The rows are grouped in 4 different ways at once. Each group adds its own fixed numbers to the row, and there is some noise. The rows also spread widely along 12 directions, which tell nothing about the answers.
(in the rows, 128 means zero)
Known rows, each followed by its group in each grouping:
[148  89 165  77  95 115 155 115 149 138  71  91 195 147 179 180 128 102
 155 122 136 195 134]
Y (0) z176 S
[145 131 193 120 133 117 122 103 133 147 126 158 182 174 132 165 161 117
 125 165 122 197 104]
X (0) z8 F
[165 103 202 122 146 142 158 105  73 111  96 136 148 138 113 154 130 185
 143 152  83 151 109]
R (1) z891 D
[140  95 123 119 128 124 131 129 131 112 116 124 195 191 132 141 116 151
 116 123 128 116 125]
X (2) z8 F
[146 126 156 135 124 106 130  81 108 176  85 134 131 141 116 117 158 125
 172 149 135 131 130]
L (1) z176 N
[163  92 193  88 104 114 116 125  69 202  68  73 130 170 124 168 152 148
 144 145  96 129 127]
E (2) z580 N
[177  68 206 109 172 106 140  79  41  97 100 115 133 155 135 196 139 157
 135 132 124 152 104]
B (1) z580 D
[150  99 205 109 142 112 106 129 106 123 121  99 121 172 115 196 137 156
 138 150  96 178 124]
B (0) z891 S
[171  58 126 184 148 127 152 134 133 141 148  88 181 198 130  92 157 136
 182 156 104 116 169]
L (2) z909 S
[129  55 169 189 140 131 121 104 113 123 116 128  72 133 116  90 180 123
 171 135 116 139 153]
Y (1) z249 F
[105  83 143 173 135 118  96 115 151 153 120 179 135 224  96  68 170 151
  95 153 125 101 124]
R (0) z249 N
[100  69 152 109 116 154 115 159 101 101  98  77 149 139 140 161 119 122
 100 113 101 129 128]
E (2) z909 S
[148  80 150 140 148 122 108  76 126  90 118  97 129 109 173 173 171 165
 173 114 118 112 155]
X (2) z8 D
[157 109 128 136 157 138 167 148 165 100 112 140 193 146 165 103 145 137
 149 117 118 164 153]
B (0) z580 S
[155  92 195 150 135 122 130 112 119 127 134 112 162 165 129 170 150 141
 170 178  89 182 122]
E (2) z8 S
[169  46 164 138 117 108 154  92 140 128  72 112 151 163 173 131 166 150
 173 117 125 139 146]
R (2) z580 D
[118  85 207 123 109 144 146 104 128 108  88 134 166  83 172 163 168 127
 149 140  92 195 119]
X (1) z249 S
[144 118 174  95 140 149 124 145  80 144 103  94 147 138 124 164 125 158
 123 140  89 129 131]
Y (0) z580 S
[140 128 166 132 142 139 145 172 156 102 133 164 199 177 118 135 109 135
 127 152  98 202 107]
Y (1) z8 S
[144 101 154 138 136 112 137  89 133 127 125 120 159 149 131 139 142  95
 161 153 146 179 132]
Y (0) z580 N
[115 146 132 117 171 121 104 140 129 123 110 174 167 184 118 123 121 140
  74 123 139 114 115]
L (2) z580 S
[130 154 145 104 120 115 129 120  88 185  58 136 124 145  91 102 131 103
 131 127 147 120 119]
R (1) z580 N
[157  70 184 121 143 137 131 118 133 115 101 116 137 162 149 145 158 155
 139 125 107 153 135]
R (0) z909 N
[122 113 102 129 122 146 141 118 143 128 103 113 216 119 190 112 163 130
 134 110 117 103 149]
E (2) z8 D
[ 94 125 122 148 141 112  72 103 162  81 141 152 119 117 134 157 139 168
 137 118 127 119 139]
X (1) z580 N
[170 137 179 100 197 128 149 112 103  83  68 191 116 139 118 132 101 193
 122 104 141 144 113]
Y (1) z249 S
[137 185 155 164 186 120 124  88 159 102 128 215 158 126 118 116 140 163
 152 160 131 159 119]
X (2) z580 S
[164 169 119 127 173 154 139 125  96 132  86 102 110  61 127 106 149 150
 193 104 115  93 174]
X (1) z176 N
[147  84 103 158 141  76 123  65 170  78 128 104 117 131 155 152 127 125
 220 109 184 144 175]
Y (1) z891 S
[139 117 129 143 172 147 125 133 146 103 136 125 182 108 188 131 171 139
 150 109 114 127 165]
X (1) z909 S
[159 128  97 148 115  81 102  93 178 187 128 115 182 178 165 120 182 150
 201 129 141  94 177]
X (1) z8 N
[144  62 129 112 141  88  91 113 125 131  80  97  64 206 123 140 130 143
 136  83 172  88 158]
Y (0) z8 S
[129  80 138 180 140 109 135  75  66 126 119 104  96 148  59 111 123  96
 178 170 148 108 130]
X (2) z580 S
[159 124 164 113 154 107 135 121 125 119  79 116  95 157 108 146 123  99
 158 113 166 175 137]
R (0) z8 S
[119 149 150 101 128  88 112  96 152 111  72 154 102 145 104 158 100 136
 138 112 174 167 116]
E (0) z249 S
[183 138 194 186 185 129 132 134 142 121 144 124 104 130 109 127 170 144
 216 165  89 202 163]
E (2) z249 S

New rows, each followed by its group in each grouping:
[117 116 136 117 113 107  96 104 118 116  97 111 117 131 137 170 131 162
 143 105 128 110 132]
E (1) z8 D
[148  60 119 128  83 113 145 113 170 140 104  88 194 172 166 128 137 184
 183 132 105 115 170]
Y (0) z249 S
[162  83 159 138 161  92 119  90  94 142 131  84 145 173 136 175 151  97
 163 149 151 143 147]
L (2) z580 S
[152  80 168 118 106 130 135 168 157 120 110 107 185 165 169 155 143 204
 153 129  56 155 148]
B (1) z891 S
[157  90 164 118 124  91 118 106 134 127  89 104 101 147 142 173 150 100
 177 101 159 176 142]
X (1) z8 F
[171 115 207 101 146 105 137  99  37 146  89 118 125 160  86 186 124 139
 135 152 122 155  91]
X (1) z580 D
[157 155 124 140 150  87 153  86 150 125  92 157 144 148 104 115 106 115
 182 135 177 158 133]
L (2) z580 S
[133 111 150 126 122 126 121 131  77 160 102  73 119 129 107 145 144  89
 162 137 122 123 142]
X (1) z8 S
[181  93 121 127 167 124 137 150  85 113 109  58 115 130 145 142 148 153
 180  84 113 100 182]
B (1) z580 D
[177 166 162 115 163 117 163 113 124 127  99 161 165 159  92 130 104 140
 151 154 142 177 116]
X (0) z891 S
[160  63 143 130 147 111 126 123 112 112  96  84 102 165 131 143 125 128
 165 111 142 125 157]
Y (2) z580 S
[124 126 161 136 149 127 112  98 105 122 135 128 150 119 117 153 146 132
 140 152 116 144 127]
L (1) z249 N
[117 121 143 139  73  92 136  66 134 177  73 124 139 104 142 126 155 118
 201 146 138 147 139]
E (1) z580 S
[141 124 109 130 139  97 102  78 138 110 118  98 117 118 135 162 123 161
 188 107 154 105 160]
L (1) z909 N
[151  72  99 157 152  89 140 132 145  89 124 120 118 202 106 109 110  90
 147  98 180 147 153]
L (1) z891 F
[133 123 144 118 106 102 130 122 124 159  55 134 100 155 106 112 127 123
 158 114 145 134 129]
E (1) z8 S
[145 112 155 108 101 136 129 131  98 173 103  94 177 144 141 150 156 149
 151 137  90 116 138]
X (1) z8 F
[189  56 201 161 168 103 178  27  51 111  80 126  91 133 114 131 157 120
 199 146 159 151 119]
R (1) z909 D
[143  77 121 150  99  81 115  85 156 146 105 121 130 177 129 125 137 161
 191 135 141 116 151]
Y (1) z580 N
[171  77 101 139 142 128 158 155 123 121 129  60 170 158 138 119 132  94
 179 109 130 132 173]
L (1) z8 N
[147 113 197  80 110 124 129  64  99 134  32 139  81 111 132 159 134 217
 148 117 115 113 122]
R (0) z891 F
[ 90  37 187 149 112 155 100  81  96 127 104 141 143 138 151 123 190 153
  99 157  81  93 106]
X (2) z8 N
[156 113 177 102 113 147 180 134 128 134  48 128 157 122 133 113 123 138
 149 132 101 168 124]
L (2) z891 S
[162 166 182  81 146 124 145 105 113 134  72 142 152 138 110 160 109 144
 136 139 139 175 105]
R (0) z909 N
[139 183 116 121 121  94  98 150 137 188  97 113 109 152  93 127 122 121
 180 124 143 133 159]
Y (1) z580 S
[112  71 126 163 157 111  80  76 145  99 150 149 138 171 155 139 170 204
 121 133 119  81 145]
E (0) z580 N
[144  90 173 134 133 136 147  78 104  72 103 103 132  97 126 168 113 147
 178 139 119 164 119]
Y (2) z909 D
[154 126 150 140 124 114 137 131 154 125  90 155 113 154 106 110 129 161
 166 122 119 153 138]
X (1) z891 F
[140 101 125 113 149 111 125 133 133 131  67 109 114 162 141 113 146  70
 124  73 186 132 157]
R (2) z249 F
[105  68 129  91 103 111 122  65  85  90  70  55 114  87 140 192 100 124
 152 100 159  94 142]
L (2) z249 S
[139 164 107 151 165  94  91  89 146 140 144 129 146 164 110 131 136  94
 170 144 177 132 148]
Y (2) z8 N
[120  84 165 140 104 104 118 107 133 171 143 100 216 175 168 169 179  61
 144 167 125 183 128]
L (1) z8 S
[112 142 122 145 115 118 134 118 163 101 101 149 133 110 123 119 121 133
 163 113 140 163 140]
E (1) z249 F
[118 146 166 118 141 176 125 129 126 106  98 120 127  55 157 142 167 163
 144 113  83 140 157]
R (0) z249 F
[179 110 180 130 153 101 150  91 111 141 103 177 169 209 111 125 132 217
 143 169 108 133 110]
B (0) z580 S
[166 125 198 122 166 139 105 183  95 134 121 124  97 179  75 147 125 141
 127 141  91 172 120]
Y (1) z8 N
[170  95 147 141 113 117 168 141 128 151 107 130 178 218  88 102 120 164
 150 157 102 142 127]
R (0) z580 D
[205  91 148 130 160 119 174 101 131 118 109 112 174 161 167 132 158 158
 190 121 128 152 162]
B (0) z8 F
[157 125 149  89 131 125 135 142 111 121  92 145 156 209  84 147  73 206
 109 134 116 128 107]
Y (0) z176 F
[128 126 142 138 141 130 144 114 139 118  87 167 140 136 123 101 131 156
 134 131 125 138 125]
E (0) z580 S
[114 134  88 138 113 127 123 109 166 100 114 126 190 121 156 125 127 177
 146 116 117  99 151]
E (2) z891 D
[133  89 164 112 116 112 117  79 128 134 118 106 176 151 167 179 152 139
 151 149 127 147 131]
Y (0) z8 S
[126 134 119 113 111  99 118  57 181  76  94 139 157  83 186 184 129 189
 180  93 144 128 145]
L (1) z8 D
[140  78 125 166 156 133 103 127 158 100 128 137 118 155 154 107 164 189
 153 111 104  97 171]
Y (2) z580 F
[145 138 199  72 137 117 106 132 102 130  59 146 104 144 103 175 113 176
 110 111 118 152 102]
X (1) z249 N
[109 121 150 155 129 118  94  65 108 142 151 110 160 103 143 164 171 181
 174 171  90  94 149]
L (1) z249 S
[112  79 125 131  79 111 129  88 164 100  87 125 159 143 141 133 120 155
 161 128 128 130 127]
B (2) z8 N
[143 155 116 126 132 119 112 153 117 166 134  99 159 157 100 129 123 123
 157 143 118 127 148]
Y (1) z580 N
